The rows come from 4 hidden closed curves, with some noise, and rows from the same curve form a group. Each curve winds through 8 dimensions. The rows are also pushed far along 5 directions, which tell nothing about the answers.
Some rows, each with its group after it:
[ -7 -15 -11  -4  13  -4  17   0   6  19  -2   6  -1 -10   3  31   3] | (0)
[ -2  -1   0  -6   8  -1  -5  -1   0   5 -15   6 -16   3  -3  -5  -3] | (3)
[  8  13  -2  -2 -13   8 -16   5  -7  -5   8   6   7   9  10 -14  -9] | (1)
[  1   1   7   1  -7   3   3   6   4   0  -1 -14  -1   2   3  -4   4] | (2)
[ 5  4  4  2 12  8  7  2 -9  2 -9  2 -5  4  5 -4  0] | (1)
[-12 -18   1 -20  -4   0  -1   3   4  24  10   8   3  -7   7  18  -6] | (0)
[ 11   4   1   2   5  -2  17   8   0  -4  -5 -13  10  -6   0   3   3] | (2)
[-17 -10   4  -3 -25 -19  -8   7   4   1  13  -9   2   1  -8  11  -7] | (2)
[  4   5  -6  -3 -20  10  -7   6  -1  -2   5  11   8  -3   8 -16  -6] | (0)
[ -8 -10  -5   0   8  -1  -9  -3  -1  12  -1   7  -7  -5  -6   3  -4] | (0)
[ 16   0  -3  15   2  17  14 -13  -7  -4   2   5   8  -3   8   4  15] | (0)
[ 14   2  -5   0   5  13   4   0  -7  -3  -2   9  12  -1   6 -10   0] | (3)
[-11  -8   2  -7  -7  -2 -11  -4   4   6  15   4   5  -2   2   4  -5] | (3)
[  6  -3  -6  19  18   5   3 -14  -2  -4   0   3  -2   2  -6   6  14] | (1)
[ -8  -1 -11  12   7  -4   8   3   0   3   4   2   1  -2   1  16  -2] | (1)
[ 4 -4 -7  2  1  4  8 -9 -8  0  4 16  4  1  8  9  7] | (2)
[ 11  -8   0  13  -4   4  13  -8 -12  -3   1  -7   4   1   3  13  16] | (0)
[-10   0  -7  -4   7 -14  -5  -2   4  -4   7  -1  -3   9  -8  17   4] | (0)
[-2 -6 -3 -1 11 -1  6 -1 -4  3  3 13  2  8  2 10  3] | (0)
[ 11  13  -1  14  -5   0  14  10  -8 -17  -7 -11   4   5   0 -10   3] | (1)
[ -1   1  10   3 -23 -18  18   3   7 -16   3 -25   4   2  -5  13  14] | (3)
[ 7  0  3  1 -9 -3  2 -6 -4 -9  2 -7  0  5 -4  7 10] | (2)
[  8   6  -4  20  -3   1   7 -12  -6 -11   5   2   4   4   5   8   7] | (0)
[  6  17  -5   7   2   7  -9  -5 -10 -18   1  14  -6  20   2  -9   2] | (2)
[ 16   9  -7  20  26  18  22   7 -16  -9 -16   9   3  11   8 -11   3] | (3)
[ -3   5   0   1  -7 -10  -2   3   0  -6   1  -9   2 -11 -10  -6  -6] | (1)
[-1 -8  1 -1 -9  0  4  1 -5  5  1  4 -1  3  6  8  2] | (0)
[-10   7   2  -5 -28 -10 -21  -8   0 -20  22   0  13   8   2  -2 -14] | (1)
[ -5   6  -9   3  19  13 -14 -11   2   2   9  26  -4   4   0  -6  -1] | (1)
[-16   4  -3  -7  -5 -18  -6  10   6  -3  -6 -10 -11  -3 -10   0 -11] | (0)
[ -7   4   0  -2  -3 -10 -11  11   1   4  -7  -9 -14   3  -7  -6  -6] | (1)
[ 14   8   4  15 -10   7  11  12  -9 -10 -11  -9   1   2   2 -20   4] | (1)
[ 16   8  -1   5  12   9  -4   7   3  -2 -10  -5  -3   8  -3 -16   8] | (2)
[  4  -3  -3  -4   5  13 -10   2   0   9   5  10   7   1   6  -8  -5] | (3)
[  0  -9  -4 -14  -6   2   3  -3   4  14   6   5   6 -12   8  13   2] | (2)
[ 13   5  -4  15  10  -5  20   0   0 -10 -13  -6  -3   4  -5   6  16] | (3)
[  1   3   0   7 -19   6   6   1   2  -9  10   8  10   5   8  -6   5] | (3)
[ 15   1   8  -3   1  15   0  -1  -1   1 -14  -4  -6  -1   1 -20  10] | (0)
[ -1   3  -8   0  -4  -3  -6 -11  -4  -8   6  10   2   8   5  10  -1] | (1)
[  5  -5   2  14  -8  16   8  -5 -12   4   9  10   7   0  13   0   2] | (1)
[ 12   2   7  -6  -3  14  -1   1  -5   4  -2   3   8  -7   8 -22  -2] | (3)
[ 8 -3 -7  7  8  8  7 -5 -5 -3 -6 12  0  4  3  1  6] | (3)
[ -1   8  -1  18  17  -6  -4 -13 -16 -19   4  16  -4  22  -6   4  -2] | (2)
[  3   9  -4  11 -12  -2 -14  -1  -8 -15  15   5   9  12  -1  -7  -2] | (2)
[  2  -1  -1  -8  15   4   1   5  -9   6 -11   8  -9   8   2  -2  -2] | (0)
[ -4  -8   8  -3 -17 -18  11   4   2 -12  -6 -14  -2   1 -12   0   9] | (0)
[  5  -3   5  -4   7   4   2   5   3   5  -9  -7  -2  -2  -1 -11   4] | (3)
[  7  -6  -5  -3  10  31   8  -1   9  25  14  16  17 -12  24  10   2] | (2)
[ -1  -2 -10  15  18   6  10   2   3   6  -4  14   0  -3   0   0   0] | (0)
[-10 -16   0   4 -11   4   2 -18  -4   1  18   7   8  -3   6  19   3] | (3)
[ -2   6  -3  19  18  -3   4  -6  -4 -11  -2   1  -7  16  -3   4   7] | (2)
[  8  -6  -6   5  16   5   7   1   1   8 -11 -12  -4  -5  -3  11   5] | (3)
[ 4 -2 -7  9 18  1 20  1  7  6 -2 -2  0  0  3 21 13] | (3)
[ 12  -1  10  13 -20  15  13  -7 -15  -9   9   3  16  -2  14 -11   7] | (2)
[ 12   8   4 -17   1  12  -5  13   6   8 -16  -6 -10   1   4 -16   0] | (2)
[  8   5  -2   7   0   6  -1 -12  -6 -12  -4   3  -2   9   4  -1   7] | (1)
[ -6  -1  10   0 -18   0   2  -2 -10  -5   7   6   1   4   5  -3  -4] | (1)
[  9  -8  -7  -7  14  23  -7  -5   7  23   4   8   9 -10  14   4  -4] | (1)
[  2   0  -5  12   9  -1   3  -5 -17  -5  -8  12 -10  11   0  -1   3] | (2)
[ -1   9  -9  23   5  -7  -1 -13 -13 -29  -6   5  -6  11 -10  -9   3] | (3)
[ 4 -1  1 11 -3 12  9 -4 -7 -3 17 10 20 -7  7 -1 -1] | (0)
[ 11  10   6 -11  13  18 -17   9  -4  13  -6  10  -7   1   2 -29  -7] | (1)
[  1 -12   5  -2  -4   1  18  -3  -1   7   1   4   7  -7   6  12   5] | (2)
[ -5   6   5 -12   0  -8   2  13   8  -5 -19 -18 -12   1  -6 -14   0] | (3)

New rows, each followed by its group:
[17  2 -9 12 13 17 13  3  1 10 -9  6  2 -3 12  2  7] | (0)
[  1   1   2 -10  -7   8  -5   7   3   2 -11 -15  -4 -10   0 -17  -5] | (3)
[ 12 -10  11  12 -15   2  14  -5  -2   0  13 -16  18  -6   5  11  12] | (0)
[ -7   1   0 -11  -9  -3 -13   4   9   2   7  -6   7  -4   2  -1 -13] | (1)
[ -2  -6   1 -10 -13   7   6   7  -1   8  12  -5  15 -15   6   5  -4] | (0)
[ -8  -3   8 -12   0   1  -2   1   4   2  -7   2  -8   0  -1 -10  -6] | (1)
[ -3   0  16 -11 -33  -4 -10   0   0 -11  11 -12   9  -1   1 -17  -2] | (3)
[  2   3   5  -3  -7  -6  -1   8   5  -4 -12 -11 -13   7  -7 -10  10] | (1)
[ -6  10  -7  -5  20   0  -1   3  -6  -7 -14   7 -11  12   1  -5  -8] | (3)
[ -1  -8 -10  18  17 -11  17  -6  -9 -14 -10  -5  -1   7 -11  18   7] | (3)
[ -4  11  -1   3  -5  10 -23  -3   0   8  10  21  -6   4   9 -14 -13] | (3)
[ 19   6  -2   6  20  28  -5  -2  -2  21  -6  15  -2  -8  12 -18   3] | (3)
[  4   9  -5  14   8  15   0 -14 -16 -20   5  17   4  19   9  -6   5] | (3)
[  1   3   4  -6 -20  13 -10   3  -3  -5  14   0   8   6   7 -10   2] | (0)
[ -2   5  -6   5  -6  -1  -8   0 -12  -9   8   5   5  -1  -3  -6  -8] | (0)
[-17   8 -14  -6  17   4 -17  -1   3   4  -1  15 -12   4   2  -4 -14] | (3)
[ 3  8 -3  5  2 11 -2 -4 -5 -6  4  1  2  5  8 -1  0] | (3)
[ -2  -5   1   2   2 -16  25   3   7 -11 -13 -25   0   0  -5  19  10] | (1)
[11 -3 -9  3 15 15  6  3 10 21 -4 10 -1 -7  8  7  8] | (3)
[ -4   3  -8   5   1   1 -12   4   1   1   2  -1  -1   0  -2  -3  -9] | (3)
[ -4  -2   8 -20 -10  13  -4   3  11  10   2  -2   3  -9   8  -9  -6] | (1)
[-7 -8  9 -1 -9 -5  2 -9 -3  6  9  3  0 -3  3 12 -1] | (3)
[  5   6  12 -10 -10  10   3   4   5  -7  -5  -7   3  -3   2 -20   1] | (1)
[ -4  -5  -3 -17  -5   4   3   4   5   9   3   5   7  -7   8   6  -6] | (3)
[  5   2   3  -9 -11  -9   6   5   7  -2  -4 -15   2  -7  -3   5   3] | (3)
[-11  -5   2  -2 -10  -6  -6 -12  -6 -10   3  -1  -4   4  -3   3  -3] | (3)
[-14  -8   1  -9   1 -27   3  11  11   3  -2 -13  -3  -2 -15  19  -5] | (2)
[ -3  -1  -8 -11   7   3 -16  -1   9  11   5   6   4  -1   5   4 -11] | (1)
[ -4   1  11  -9  -6  -7  -4   1  -1  -3 -13 -12 -10  -6  -6 -19  -3] | (3)
[  3   7  10  -6  -6  -3  -9  13   2   0  -8  -7  -9  14   0 -11  -4] | (3)
[  4  11  -5  13   5   7  -1  -4 -12 -14   3   2   1  12   4   0  -2] | (3)
[ -2  -8   6  -2 -10   4  -2  -4   6   3  16   4   7  -2  -1   3   9] | (1)
[-20  -6  -9   1  20  -4 -20 -15   6  22   7  19 -17  -6  -2  16  -9] | (3)
[-23   7 -10 -15  12  -7 -37   6  -1   5  -6  13 -21  13  -5 -10 -31] | (3)
[  2   6   0 -15   5   8 -15  -1  -1  14   4  11   0  -5   9  -4 -13] | (3)
[  6  -6  14  -3 -13 -10  12   8  -5  -1   0 -15   6  -4  -5   0   5] | (1)
[-30  -7  -2  -7   0 -29 -11   5   3  -2  -4 -11 -16   6 -15  16 -17] | (3)
[  8   7 -10   2  19  12 -10  12   1   8 -18  -3  -9  -1  -2 -17  -8] | (3)
[ 17  19  -3   6  16  15  12   5 -13 -20 -18   6  -1  18   7 -22   4] | (3)
[  3  11   2 -11   8  11 -13   1  -5  -5 -13   4 -11  12   4 -22  -5] | (3)
[ -5   0   1  -5  14 -11   9   5   5   1 -17 -24 -14  -3  -8  11   3] | (3)
[-12  -3  -9   6  13  -3 -13 -10  -3   0  13  18   0   9  -1   9  -6] | (3)
[  9   5  -4   0  22   9  15   6  -2  -2 -17   3  -5  10   5  -3   7] | (3)
[ -8  -3  12  -3 -26 -19  -4   6  10  -4   9 -26   2  -2  -8   6   2] | (3)
[ -3 -11   6 -13   3   0  -4   1  14  27   3 -13  -1 -19   1   9   2] | (3)
[  8  -9   8   4  -5   2   8   5   8   5  -4 -18   1  -7  -6  -2  15] | (1)
[ 7 -2 -1  0  8  7  4 -1 -7 -1 -9 -3 -7  4 -2 -1 11] | (0)
[ -8   3  -5  -7  21  -3 -10  16   0  10 -18   0 -19   5  -8 -11 -11] | (0)
[ 10   2   8  17 -13   6  13  -2  -9  -9   8   6   8  12   9   0   8] | (3)
[ 20   2   2 -19   2  19  -6  16   2  20  -4  -7   9 -12  10 -14  -4] | (0)
[ -2 -12  -1  -8   9  -7   0  -5  10  12  -6 -14  -2 -12  -5  16   1] | (1)
[-23  -7 -10 -13   5  -2  -9  -1  19  16   8   8  -4 -14  -1  13 -12] | (1)
[-20  -4  -5   7  -7 -13  -6  -4  -7 -12  11   2   0  11  -4  14 -11] | (3)
[ -4   4   2  -9  -4   7 -17   4   5   8   7  13  -4  14   9  -4  -6] | (3)
[  5   0  -9   5  -1   6   1 -10  -3  -5   8  12   9   7  11  12   4] | (1)
[  3  10  13 -15 -24  -4 -11  17  14   3  -6 -17  -8   1   0 -18  -2] | (3)
[ 4  1 -1 -8 -3 -6  5  0 -2 -2 -5 -2  2 -4  1  2  4] | (2)
[-22   3   3 -20 -15 -17 -38   8  15  13   9  -7 -13  -1  -7  -3 -22] | (3)
[ -1   1  -2  -9   6  -8 -14  -5   5  -1 -10  -7  -9  -4  -9  -4  -4] | (1)
